There are 5 ways to turn a row about zero (a turn may also mirror it). The second row of each pair is the first, turned, with some noise. The first 45 pairs use one turn. New pairs use 2 turns, one after the other, and a turn may come again.
Some pairs, each with its turns in order after it:
[ 0.69 -0.57 -3.98 -3.15  3.19 -0.03  3.47 -0.45]
[ 3.47  4.03 -4.13  0.21  1.16  1.04 -0.20 -1.32] -> (1)

[ 0.11  0.03  1.67  4.61  0.18  0.81  2.36 -2.81]
[-3.94 -1.51  2.53 -3.13 -0.25  0.64  1.78 -2.57] -> (3)

[ 3.57 -1.87 -3.99  2.51 -0.59 -0.38  1.75 -1.76]
[ 1.03 -1.14  0.11 -3.28  1.18  3.03  1.40 -4.13] -> (0)

[ 2.30 -0.20  0.66 -1.33  0.14  1.28 -3.74  2.10]
[ 0.34  1.45 -1.02 -3.07 -2.44 -2.51  2.38  0.02] -> (4)

[-0.11 -0.37 -0.03  3.60 -0.55  1.66 -4.12 -0.86]
[-2.77 -1.81 -0.05 -1.96 -1.31 -1.22  1.91 -3.16] -> (4)

[ 0.29 -0.68  0.28  1.00  2.62 -0.06 -0.52 -1.81]
[-0.67  2.01  0.29 -0.57  0.93 -0.25  0.49 -2.15] -> (3)

[-0.32  0.26  2.27  0.87  0.18  0.44 -1.54  1.59]
[-0.99 -0.55  0.06 -0.87 -0.40 -1.44  1.19  0.89] -> (4)

[ 0.43  1.20 -0.71  3.89  0.06  0.90 -2.20 -2.68]
[-3.31  1.43  3.71  1.25 -0.86 -0.60  1.03 -0.80] -> (3)

[ 1.01  1.24 -1.29 -1.65  0.65 -0.14 -2.34  2.54]
[-0.13  0.13 -2.81  1.19  1.80  1.76  1.76 -0.86] -> (2)

[ 2.63 -1.13 -0.95 -4.44  0.28  0.34 -1.80 -0.52]
[ 4.15 -1.50 -3.14  1.35  0.73  0.03  1.20 -0.50] -> (2)

[-1.81 -2.35 -0.18  0.40 -0.54 -0.71  0.33 -1.95]
[ 1.52 -2.99  1.35  1.05  0.56  0.66 -0.76 -1.83] -> (4)

[-0.88 -0.47 -0.63 -0.31 -0.50 -5.58  3.07 -1.94]
[ 1.48  1.03 -0.94 -3.90 -4.01 -2.05  0.63 -2.18] -> (3)

[-0.81 -1.23  1.15  0.58 -0.47 -2.06 -0.51  5.55]
[ 1.53  1.26 -2.93  3.89 -1.57 -2.53  0.25 -1.85] -> (0)

[ 1.21 -0.36 -1.40 -1.80  0.30  0.03 -2.47  5.58]
[-1.32  0.06 -4.09  0.79  1.15  1.84  2.94 -3.28] -> (2)

[-1.45 -1.87 -0.65  2.31 -3.01 -0.26  2.13 -1.58]
[-0.73 -2.02  2.10  4.09 -0.06  1.50 -0.25 -2.05] -> (4)

[0.65 1.48 0.58 1.57 1.01 3.10 2.85 2.33]
[ 0.78  1.77  1.76  3.75 -2.34  0.81  1.83 -1.67] -> (1)

[ 1.38 -3.56 -3.19  1.12  1.37 -0.09 -2.41 -1.78]
[ 1.64  3.71  2.78  2.13  0.35  0.63  3.88 -0.56] -> (3)

[ 0.41  0.80 -1.36  1.99  0.93 -1.80  1.83 -1.69]
[-0.42  1.58 -0.54 -2.82  2.37  0.46  0.49 -1.29] -> (0)

[ 0.04  0.04  3.91 -2.85 -0.88 -2.92 -1.50  0.33]
[ 1.91 -3.05  2.26  1.82  2.36  0.09  0.97 -3.39] -> (2)

[-2.04 -0.19  0.71  1.70 -0.37  0.03  1.99  2.82]
[-0.60  0.57  0.91  3.04 -1.78  0.04 -2.30 -0.45] -> (1)

[-1.87 -1.40  1.15  2.88 -0.71 -0.60 -0.12  0.32]
[-1.41 -0.37  1.69 -1.70 -1.50  0.87 -0.25 -0.76] -> (2)

[-2.53 -2.40  3.34  0.23 -1.57  4.24 -0.24 -4.29]
[ 2.09 -1.44  3.01  0.94 -5.34 -2.80  0.89  1.52] -> (2)

[-1.65  0.56  0.56  1.79  0.88 -2.76  0.95 -0.63]
[-0.21  3.42 -0.44 -0.76  1.92 -1.33  0.58 -0.27] -> (0)

[ 0.20 -3.34  1.19  0.47 -0.64 -1.01  0.29  0.36]
[ 0.63 -2.16 -0.76 -0.65 -2.00  0.88 -2.00  0.64] -> (1)

[-1.49  0.04 -0.36  1.01  0.02  1.01 -3.73  0.85]
[-0.86 -0.31  0.57 -2.72 -1.24  0.01  2.05 -1.50] -> (4)

[ 0.26  2.32 -5.58 -3.83 -1.11  0.14 -2.74 -4.14]
[ 3.92 -0.43 -2.19  3.53  2.32  2.42  0.48  5.85] -> (2)

[-1.53 -3.26  1.02 -0.49  1.41 -0.42  4.04  0.51]
[ 1.44 -3.38 -1.09  2.34  0.12  1.56 -1.42  3.20] -> (4)

[ 3.88  3.52 -1.81  1.56 -1.37  0.15  0.10 -2.08]
[ 0.90 -1.62  0.83  1.68  4.04  1.42  3.88 -0.78] -> (1)

[ 0.12  0.38 -2.48 -5.58 -1.22  2.53  1.30 -2.30]
[ 0.91 -5.47  0.50 -2.07  0.51  0.67 -1.84  3.19] -> (0)

[ 2.07 -3.12 -0.30 -2.86  1.47 -0.48 -0.01  1.83]
[ 3.98  0.83 -1.68 -0.04  2.33  0.35  0.88  0.03] -> (3)

[ 0.09  2.86 -5.08 -1.47 -0.67  0.52  2.65  2.08]
[ 4.20 -2.61  2.24  1.66 -2.39  0.63 -3.90 -1.84] -> (3)

[-0.44  3.11  1.75 -3.33  2.48 -0.49  0.67 -0.40]
[-2.31  0.81  0.03 -1.61 -1.11 -2.11 -2.82  3.17] -> (0)

[-0.11 -0.74 -0.49  5.58  1.41  0.68  2.13  1.41]
[-0.45 -0.75  1.03  3.22 -1.50  3.99 -2.07 -3.10] -> (1)

[-0.16 -5.58  4.11  0.72  5.57 -1.00 -2.41 -2.14]
[ 1.44 -0.61  1.71 -6.53 -4.31  3.68 -2.73  0.88] -> (1)

[ 2.35 -2.08 -1.00 -0.64 -0.95  3.60 -2.27  1.37]
[-0.58 -2.21 -2.59 -0.44 -2.52 -0.86  3.21 -2.15] -> (1)

[-1.75  2.67  1.98 -2.09 -1.98 -0.56 -3.98  0.46]
[ 0.64  1.72  4.08 -3.77  0.08 -1.35  0.94 -0.14] -> (4)

[-1.93 -1.54 -0.96 -3.71  0.99  0.10 -0.43  2.31]
[ 0.23  1.88 -1.83 -1.00 -1.37 -2.96 -1.01 -0.98] -> (1)

[ 0.37 -1.65 -0.01 -2.81  0.96 -1.97 -3.18  1.06]
[ 1.84 -2.27 -1.42 -0.56  1.34  1.12  3.12 -1.07] -> (2)

[-0.16  3.03 -0.73  0.09  1.71 -0.23 -1.84 -0.87]
[-1.86  0.31 -0.57 -1.66 -1.35 -0.31  2.08  1.91] -> (0)

[ 0.57 -0.08 -2.87  1.97 -0.85 -0.33  1.20  0.99]
[ 2.10 -0.82  2.69 -0.18 -1.00  0.01  0.17 -0.26] -> (3)

[-1.05  1.40  0.52 -4.25 -0.80  0.14 -3.13 -0.72]
[ 2.88  2.10  2.40 -3.79 -0.58 -1.21 -0.87 -0.68] -> (4)

[ 0.80  0.17  0.25 -1.35 -1.12  2.14  0.64 -1.15]
[ 1.50  0.43 -0.19  2.08 -1.55 -1.70 -0.55 -0.16] -> (2)

[-5.45 -0.91 -1.13 -1.84  0.22 -2.26 -0.41 -1.22]
[ 1.67 -0.82  0.57  0.20  3.11 -4.29  1.38  2.68] -> (0)

[ 1.30 -0.95 -1.20 -0.50  5.58  5.58 -3.99  0.56]
[-0.52  2.70  1.17  4.96  5.83  3.04 -1.02 -1.73] -> (3)

[-4.56 -0.39 -4.53 -5.58 -0.59  0.56 -1.86  0.34]
[ 1.91 -6.25 -0.85 -0.10  1.12 -4.51  1.52  3.76] -> (0)

New pairs, each followed by its turns in order:
[-0.17  0.91 -3.86  4.53 -1.38 -2.88 -0.23 -0.99]
[-0.22  0.19 -2.48  0.09  2.67 -3.89 -3.44  3.54] -> (0) (2)

[ 3.15 -2.26  4.50  2.14  0.43  1.23  0.26  0.78]
[ 1.93  2.81 -2.47 -2.52  1.10  2.51 -2.53 -2.83] -> (3) (3)

[ 0.07  2.37  2.04 -4.13 -0.10 -0.30 -1.18 -4.66]
[ 1.43  0.04  1.88  1.29 -2.77 -5.76 -0.14 -2.36] -> (0) (1)

[-0.88  1.34 -0.05  0.99 -0.11 -0.73 -0.91  2.69]
[-0.53 -1.10  1.00 -1.04 -0.32 -2.26 -0.27 -1.47] -> (3) (1)

[ 2.42  1.88 -1.02  0.05  0.76  0.39  0.23  0.17]
[ 0.72 -2.36 -0.06  0.24  0.91  0.83  0.13  0.98] -> (0) (0)

[-0.05 -1.40  1.89 -0.01 -0.09  4.28 -0.60  0.64]
[-0.40  1.95 -0.57  0.07 -3.10  1.69 -1.10 -2.11] -> (3) (1)

[ 0.49  1.74  1.38 -0.45  0.27 -1.80 -4.10  1.91]
[-0.38 -1.77 -0.72  0.53  3.98 -1.68 -1.76 -1.16] -> (4) (2)

[ 0.77 -2.92  0.35 -3.60  2.77  0.14 -1.44 -1.37]
[-2.08  2.66 -3.37  0.47  1.66  2.21 -1.33 -1.89] -> (3) (4)

[-5.58 -2.93  0.11  0.16  0.79  0.16  2.61 -0.64]
[-1.63 -6.08  0.27 -1.05 -1.38  1.01  0.42 -2.66] -> (2) (2)

[ 0.13 -0.18  0.86 -2.39  1.80 -1.31  0.86 -0.70]
[ 1.89  0.94  0.33  0.94  2.09 -1.51 -0.37  0.41] -> (4) (3)

[ 0.65  0.08 -0.11 -0.57  0.33  0.89  1.08  2.00]
[ 1.01 -0.62 -1.76 -0.61 -0.82 -1.05  0.60 -0.25] -> (3) (4)

[ 1.39 -2.14 -0.12  0.24  0.47  5.00 -0.52 -0.49]
[-1.42 -1.27  0.21 -0.66 -3.67  0.96 -0.60  2.96] -> (0) (1)

[-2.26 -2.80 -1.12 -2.51  2.33 -1.98 -1.12  3.28]
[ 1.77  2.02 -5.12 -0.08 -1.32  1.72 -1.78  0.72] -> (2) (1)

[-5.58  2.68  2.13  1.57  2.87  0.95 -1.19 -2.06]
[-0.33  4.11 -1.03  2.57  1.49 -2.62 -4.97 -0.19] -> (2) (0)

[-5.58  4.83  0.01  0.18 -0.41  5.35  0.00 -1.18]
[-7.39 -0.23  3.71 -1.62  0.35  1.22 -1.36 -2.69] -> (2) (2)

[-0.61 -1.39  1.24 -2.70 -0.12  0.64  2.07 -1.74]
[ 0.82 -1.25  1.68 -2.89 -1.74 -1.42  0.00 -0.65] -> (0) (1)

[ 0.62 -0.88 -4.32  0.83  0.30  0.52  0.05  1.36]
[-1.16  1.48 -2.73  1.49  0.94 -1.99  0.32 -2.70] -> (2) (1)

[-2.67 -2.54  0.10  0.74  1.93 -0.05 -1.12 -0.76]
[ 2.58 -1.52 -0.97  1.28 -2.94 -0.26 -0.27 -0.53] -> (4) (4)

[-2.70  1.12 -0.38  0.15 -1.52 -1.10  3.78  3.43]
[ 1.97  0.82 -2.32  2.87  1.37  0.01  2.54  3.48] -> (3) (3)

[-3.49 -1.10  2.68  0.22  0.41  1.09  0.72  1.14]
[-1.42 -0.68 -2.10  1.86 -0.40 -1.24  2.82  1.39] -> (3) (2)

[ 0.67  2.82 -3.80  3.16 -0.09 -0.59  2.42  2.80]
[-0.18 -0.92 -1.95 -1.44  0.24 -0.30 -0.45  6.50] -> (0) (2)

[-4.16 -0.10 -1.29  0.01 -5.58 -0.10  0.59  0.84]
[-3.89 -0.22 -0.02  0.52  0.52  0.53 -4.95 -3.61] -> (1) (1)

[-1.44 -0.47  0.23  0.14 -2.08  1.89  0.78 -2.22]
[-0.97 -3.31  1.28  0.80 -1.08 -1.27 -1.20 -0.12] -> (2) (1)

[-1.00 -3.64 -0.16  1.38  0.61  0.54 -2.34  2.18]
[-0.32 -1.58 -0.71  0.78  3.28 -0.19 -3.68 -0.37] -> (3) (3)

[-1.57  0.42 -1.03 -1.27 -2.14 -3.44  0.17  1.78]
[ 2.56 -1.38  0.07  1.52 -0.64 -2.66 -0.02  2.83] -> (3) (3)

[ 1.90 -0.68  0.14 -0.29  1.89  0.19 -0.94 -1.63]
[ 1.24 -0.25 -1.85  0.75  0.03 -2.30 -1.30 -0.29] -> (1) (2)

[ 0.00 -0.32  2.04  0.37 -2.42  0.78 -5.52 -2.75]
[-1.34  0.65 -2.10  3.45  0.82  3.20 -3.90 -1.86] -> (0) (0)

[-1.95 -0.23  0.70 -2.94  1.46 -0.17  0.83  1.11]
[ 0.45 -1.29 -0.18 -0.29 -1.80 -2.70  1.28 -2.29] -> (4) (1)

[-2.84  2.12  0.17 -1.05  0.97 -0.85 -4.50  0.05]
[ 1.35  1.55 -3.93  1.58  2.17 -1.03 -1.34 -2.14] -> (0) (0)

[-0.12 -0.13  0.54  2.58  2.56 -2.70  2.34  0.66]
[-0.69  0.85 -0.86 -3.06  0.86 -1.12  1.11  3.07] -> (0) (0)

[ 0.40 -2.85  5.58 -0.38  5.58  1.01  0.36  2.31]
[ 1.27 -2.18 -4.23 -0.37 -0.59 -4.40 -4.86 -3.56] -> (4) (1)

[ 0.37 -3.14 -0.60  2.71  0.51 -3.06 -5.58  1.96]
[ 0.27  0.96  2.17  1.34  0.70  0.66 -7.75  0.20] -> (0) (2)

[ 0.46  4.41 -0.24 -1.70 -0.13 -1.16  0.19 -0.73]
[ 0.02  1.55  0.75  1.33  3.41 -1.23  2.17 -0.49] -> (4) (2)

[ 0.27  1.23 -1.18  1.15  1.13 -0.39  0.16 -1.22]
[-1.22 -0.40 -0.03  0.89  1.24  1.05 -0.43 -1.71] -> (1) (3)

[ 1.65 -2.28 -1.51 -2.69  0.14  1.73 -0.01 -1.24]
[ 1.24 -3.03 -2.45 -2.23  0.85  0.59 -0.85 -1.41] -> (1) (0)

[ 1.20  0.05 -1.22  0.01 -1.49  2.13  0.81  1.10]
[-0.90  1.47  0.27  1.02 -0.32  2.07 -0.20  2.16] -> (2) (2)

[ 1.11 -1.72  0.38  5.52  1.95 -0.94  1.16  2.75]
[-3.78  0.61  0.65  0.58 -4.66  0.45  0.36 -3.53] -> (0) (3)

[ 0.58 -5.58  4.03  0.36  0.26 -1.99  0.05  0.98]
[ 5.33 -0.91  1.60  1.75 -0.62 -2.82 -2.70 -2.64] -> (2) (4)

[-1.87  1.47  3.13  3.85 -2.81 -0.70  1.48 -2.49]
[-1.38  1.11  2.78 -2.90 -2.15  1.79 -3.94  0.77] -> (4) (1)

